The groups are shells around one centre, one inside the other: the same stretched ball of 7 dimensions in 8 sizes.
Known rows, each followed by its group:
[ 56 -20  49 -37 -75  13   6 -13  53  61 -12 -36  -2 -26 -52]
j_336
[ 23 -28 -26 -17 -47  29 -22 -32  11  52   4 -31  -6  -3   2]
j_190
[ 29 -38 -17  13 -57  21   7 -31  -6  39   4 -33  21 -15 -20]
j_779
[ 18 -18  47 -12 -26  -8  12  -6  20   7 -30  -3 -14   6 -39]
j_779
[ 53 -19  31 -34 -61  40  -3 -30  42  39 -22 -42   5  -6 -45]
j_859
[ 39  -7  31  -5 -47  55   0 -30  38  36 -28 -63   3 -18 -48]
j_322
[ 19 -25  43 -27 -33  35 -13 -10  51  63 -34 -48   6  -4 -10]
j_190
[-11 -53  12 -14 -27   5 -31  -2  16  79 -24 -35  24   6  38]
j_779
[ 14 -59  -2 -18 -13  26  20 -15  29  40  -3   3  19  22  13]
j_336
[ 20 -18   2   5  -7   6  32 -26  -4 -36  -8  25 -25  22 -43]
j_322
[ 40 -40 -11 -18 -68  22  -2 -26  21  68  11 -33  12 -17 -12]
j_190
[  0 -73 -58  -4 -52 -32 -16 -18 -36  62  28  11  20   8  44]
j_322
[ 19 -30 -54  -8 -45  11 -22 -41 -23  22  14  -6 -13  10   2]
j_859
[ 34 -51 -18   9 -50   5  30 -29 -13  15  11   1  23   1 -25]
j_322
[  6 -27  20   6 -31 -54  16  -2 -24  -9 -11  29 -20   7 -31]
j_336
[-19 -64   0 -28 -31 -30 -39   6   3  88 -11  -9  16  14  58]
j_859
[ 41  -6  13 -18 -17  69  17 -39  46   2 -18 -26 -19  10 -46]
j_336
[ -1 -49  31   1 -30  -9   5   6  21  67 -17 -23  18 -10   8]
j_890
[ -9 -55   7  16 -32 -33   4   0 -21  38 -10  -1  21   2  10]
j_859
[ 22 -28 -42  15 -51 -21  14 -26 -28  19  32  11 -22 -13 -20]
j_779
[ 20 -44 -51 -22 -55 -57  -6 -22 -39  13  35  50 -28  16   2]
j_859
[ 10 -47 -11  25 -45 -19  16 -13 -22  33   7  -7  17 -12  -9]
j_890
[-26 -62 -11 -38  -4 -47 -29   6  -4  48  -5  39 -12  42  61]
j_835
[ 18 -39  26 -23 -43  29 -23 -19  25  56 -35 -47  26   6  -1]
j_779
[ 15 -53 -22   4 -45 -18  19  -9  -2  54  26   6   5 -11   5]
j_190
[-20 -55 -52   7 -34 -17 -32 -11 -22  80  20 -14   3  -3  56]
j_336
[  4 -50  12 -60 -27  -6 -32  -1  39  76 -12   0  -6  23  38]
j_294
[ 23 -40 -28  23 -46  10  24 -24  -5  42  23 -17   7 -21 -14]
j_322
[  0 -57  -7 -49 -21 -33 -10   3  20  56   9  37 -17  29  38]
j_294
[ 52 -28 -35  18 -70 -23  47 -33 -29  -7  41  25 -17 -19 -60]
j_835
[ 42 -42  -2 -29 -62 -11  15 -15  22  51  20   8  -7  -8 -19]
j_190
[ 12 -32  45  14   3  45  39 -10  39  14 -35 -26  18   6 -28]
j_835
[ 43 -19 -68  14 -62   1  18 -48 -34  -2  45  11 -28 -12 -39]
j_835
[ 23 -50 -18  -1 -50 -63  28 -13 -41  -8  21  54  -7  13 -23]
j_336
[ 22 -20  52 -42 -51 -22 -20   0  30  47 -30 -14 -15  -1 -23]
j_336
[ 11 -46   6 -50 -29  30 -36 -17  38  70 -23 -27  11  23  29]
j_294
[ 46 -30  42 -19 -55  23  13 -22  28  25 -28 -29  21  -1 -48]
j_890
[-12 -37  -7   8   2  -7  10  -7  -3  14  -6  15 -15  18  10]
j_190
[ 26 -26  28  -1 -31  18  28 -10  35  36  -7 -19  -4 -13 -32]
j_779
[-21 -48  -9 -14  14  -1  -8  -7   5  25 -14  18  -8  38  38]
j_890
[ -2 -42   0  -6 -16  40 -22 -23  12  44 -30 -39  23  17  19]
j_890
[ 21 -69 -39  12 -72 -55  20 -13 -42  44  37  24  21 -11   3]
j_835
[ 54 -17  66 -29 -59   6  24 -12  43  20 -27 -18  -2 -11 -70]
j_336
[ 39 -24  69 -27 -24  28  35  -8  61  18 -35 -14   2   5 -51]
j_835
[  9 -33 -18  30 -16  16  24 -29 -21 -10  -5  -3   5  10 -21]
j_859
[ 16 -76 -23 -18 -63 -63  14   4 -11  72  37  34  12  -5  23]
j_835
[ 38 -17  28  -2 -65   2   8 -17  14  34 -12 -32  -2 -24 -50]
j_779
[ 46  -5  -8  -6 -46   5  23 -35   1 -15  11  10 -38  -4 -61]
j_322
[ 22 -32 -27 -37 -17  11   6 -23  24  24  19  26 -36  22   3]
j_294
[ 12 -18   3   2  -4   4  25 -20   3 -19  -7  20 -29  19 -29]
j_890
[ -3 -58  13  -3 -36 -55  15  15   0  58   8  20   3  -5  14]
j_294
[ 21 -43  49 -35 -27   9  10   0  50  52 -25 -10   9   9  -8]
j_890
[ 31 -17   2  17 -35  19  22 -36 -14 -23 -15 -11  -1   5 -54]
j_890
[-21 -68 -66 -13 -24 -27 -28 -10 -21  74  30  18  -2  18  73]
j_322
[-10 -65 -43 -30 -29 -34 -25  -6  -9  67  22  26  -6  23  58]
j_779
[ 26 -23 -27 -10 -42   1   7 -23   8  36  25   3 -30  -9 -14]
j_190
[ -8 -39  26 -12   4   5  -1  -5  15  16 -34   1   2  30   7]
j_190
[ -9 -38 -18  -2  -4  13   1  -7  22  57   9  -7 -17   2  29]
j_322
[  6 -22  -2 -13   9   5  19 -16  14 -11  -4  31 -37  30 -11]
j_294
[ 28 -31  22 -27 -13  30  18 -22  33   3 -22   3  -4  27 -25]
j_859
[-10 -32   0  19 -24 -17  -2  -3  -7  44  -4 -14  -6 -11   7]
j_294
[ 16 -49 -17 -12 -68   3 -31 -21  -4  80   0 -41  25 -12  16]
j_859
[ 40 -36 -40 -25 -99 -59 -21 -26 -40  38  33  17 -17 -12 -18]
j_835
[ 10 -68 -75 -30 -62 -55 -20 -17 -33  65  52  42 -11  11  46]
j_294

New rows, each followed by its group:
[  5 -46  28 -21 -65 -22 -38   2  11  92 -22 -43  21 -15  16]
j_336
[-13 -54 -12 -23  -2  41 -27 -12  36  81 -13 -30  13  20  56]
j_294
[  8 -43 -16 -12 -53 -46 -20 -18 -39  16  -3  17  -1  16   0]
j_859
[ 30 -43 -20   6 -55  11  24 -17  17  68  30 -19   4 -29 -10]
j_336
[ -4 -60 -53  -5 -22 -37  16  -4  -9  53  47  42 -21   6  38]
j_336
[  1 -23  58 -43  -7  31 -32  -6  51  43 -60 -36   0  26   4]
j_835
[  8 -55  -6  17 -61 -40   5  -5 -27  52   7  -8  24 -17   0]
j_322
[ 19 -24  16   6 -22  28  27  -9  40  48   2 -25 -11 -19 -21]
j_835
[ 40 -44 -15 -48 -93 -28 -32 -20   2  75  15  -9   0  -8   0]
j_336
[-15 -45 -33   2 -24  -6 -29 -15 -18  53   1 -14   1   8  38]
j_779
[-16 -60   0 -30 -10 -52 -14   4 -14  25 -11  44  -5  42  37]
j_835
[  5 -30 -43 -27 -22  14 -27 -27   6  42  12   0 -28  18  26]
j_859
[ 14 -29 -10   3 -39   8 -15 -34 -26   0 -22 -16   8  16 -17]
j_322
[ 14 -41  -5  20 -31 -10  30 -14 -11  15   6   5   5  -3 -20]
j_190
[ 23 -38 -29  35 -48   3  28 -28 -25  17  18 -11  11 -17 -27]
j_294
[ 35 -23 -27  -9 -45 -10  24 -23   5  20  34  21 -37  -9 -29]
j_859
[ 53  -4  18   0 -31  49  42 -38  29 -20 -10 -14 -16  -2 -76]
j_336
[ 24 -31  -1 -10 -67  12 -27 -25   3  61 -11 -47  14 -15  -9]
j_890
[-17 -67 -48  -5 -14  -2 -25 -21 -26  43   1   5  21  34  56]
j_835
[ -2 -62 -29 -33 -27   0 -16  -1  34 104  25  -3  -4   2  58]
j_336
[ -9 -41   4  11  20  45  21 -13  28  26 -18 -14   7  20  13]
j_336
[  6 -61 -19 -10 -41  21 -15 -15  17  89   4 -34  30  -4  35]
j_859
[  5 -58 -35  -7 -77 -82 -17  -1 -42  67  34  23  -4 -15  22]
j_294
[ 24 -27  35  -6 -13  56  23 -18  50  31 -27 -36  10   2 -26]
j_890
[ 57  -6  14 -29 -72  30 -13 -41  17  17 -17 -37  -8  -6 -58]
j_835
[ 13 -26 -11 -24 -56 -53 -22 -10 -18  33  10  18 -33   0  -5]
j_322
[ 21 -60  -2 -27 -54  -4 -14 -17   3  56  -9 -11  30  12  12]
j_859
[ 60 -32 -24 -41 -80 -13   4 -35   1  22  26  19 -17   2 -36]
j_835
[  4 -42 -44 -34 -32  -9 -29 -19   2  58  20  10 -24  16  37]
j_779
[ 16 -33   4 -52 -22 -22  -7  -9  20  20  -2  37 -34  32   2]
j_835
[ -4 -47 -33 -43 -42 -39 -47 -11 -12  60   9  17 -20  21  44]
j_294
[ -7 -66 -13   4 -34 -17   1   1   1  79  10  -9  22  -6  36]
j_859
[ 34 -30   5  13 -48  29  20 -29   6  23  -8 -33  17 -12 -38]
j_190
[ 10 -62  -8 -27 -59 -73  -2   5 -15  56  21  38  -3   4  17]
j_859
[ 48 -14  24 -30 -69 -16   8 -15  24  32   4  -4 -27 -17 -51]
j_322
[ -7 -68 -65  -1 -58 -45 -25  -9 -34  88  42   7   6  -9  56]
j_294
[ 13 -36  33   2 -35 -49  23   0 -14  -2 -16  25  -4   6 -33]
j_294
[-21 -34 -39  18  14  -5   6 -17 -23  -1   7  25 -26  25  21]
j_336
[ 24 -19  21  -9 -24  13  10 -26   4 -15 -27  -2  -7  19 -40]
j_190
[-12 -39  31 -14 -25  -1 -33  -1  15  63 -39 -37  15   6  21]
j_859
[  7 -47  33 -41 -25 -17 -12   1  24  42 -26   8   2  25  11]
j_890
[ 57 -20  23 -28 -84  -9   0 -26   9  24  -7 -15  -5 -13 -58]
j_322
[ 47 -40  -3 -19 -91 -10   2 -18  14  76  21 -25   8 -33 -23]
j_859
[ -8 -32  10  20  -9   8  -4 -18 -17   1 -34 -18  12  16  -7]
j_322
[ 13 -31  33 -27 -29  14  -1   3  58  80  -9 -28 -11 -13   3]
j_294
[ 18 -37 -54   2 -63 -49 -12 -31 -61   2  24  27 -16   8 -10]
j_294
[ 11 -32  12 -18  -6   6  10 -17  12  -3 -20  16 -12  31 -13]
j_190
[ 13 -26 -41 -22  -9  26  -2 -29  18  26  19  12 -37  19  12]
j_294
[ 19 -27 -43  12 -57 -52   8 -22 -47   3  34  31 -32  -8 -23]
j_322
[ -4 -71 -29 -15 -58 -53 -26  -4 -29  72  14  10  19   7  43]
j_859
[ 22 -19   1 -14 -57  21 -34 -29   5  47 -19 -47   1  -7 -13]
j_322
[ 35 -24  33 -13 -40  53  -3 -32  28  22 -41 -50  23   6 -37]
j_859
[ 25 -13   1  19 -44 -15  14 -29 -33 -26 -10   3 -14   0 -55]
j_294
[-13 -55  17   2   3  21   4  -5  18  42 -28 -17  26  21  25]
j_859
[ 15 -23  48  17 -20  19  21 -15   9  -4 -44 -27  16   3 -45]
j_322
[-19 -27 -21   2   8  -2 -17 -19 -18  -1 -15  11 -23  32  18]
j_294
[ -8 -36  29 -28 -38 -56 -25  14   7  61 -13   6 -19   0  14]
j_835
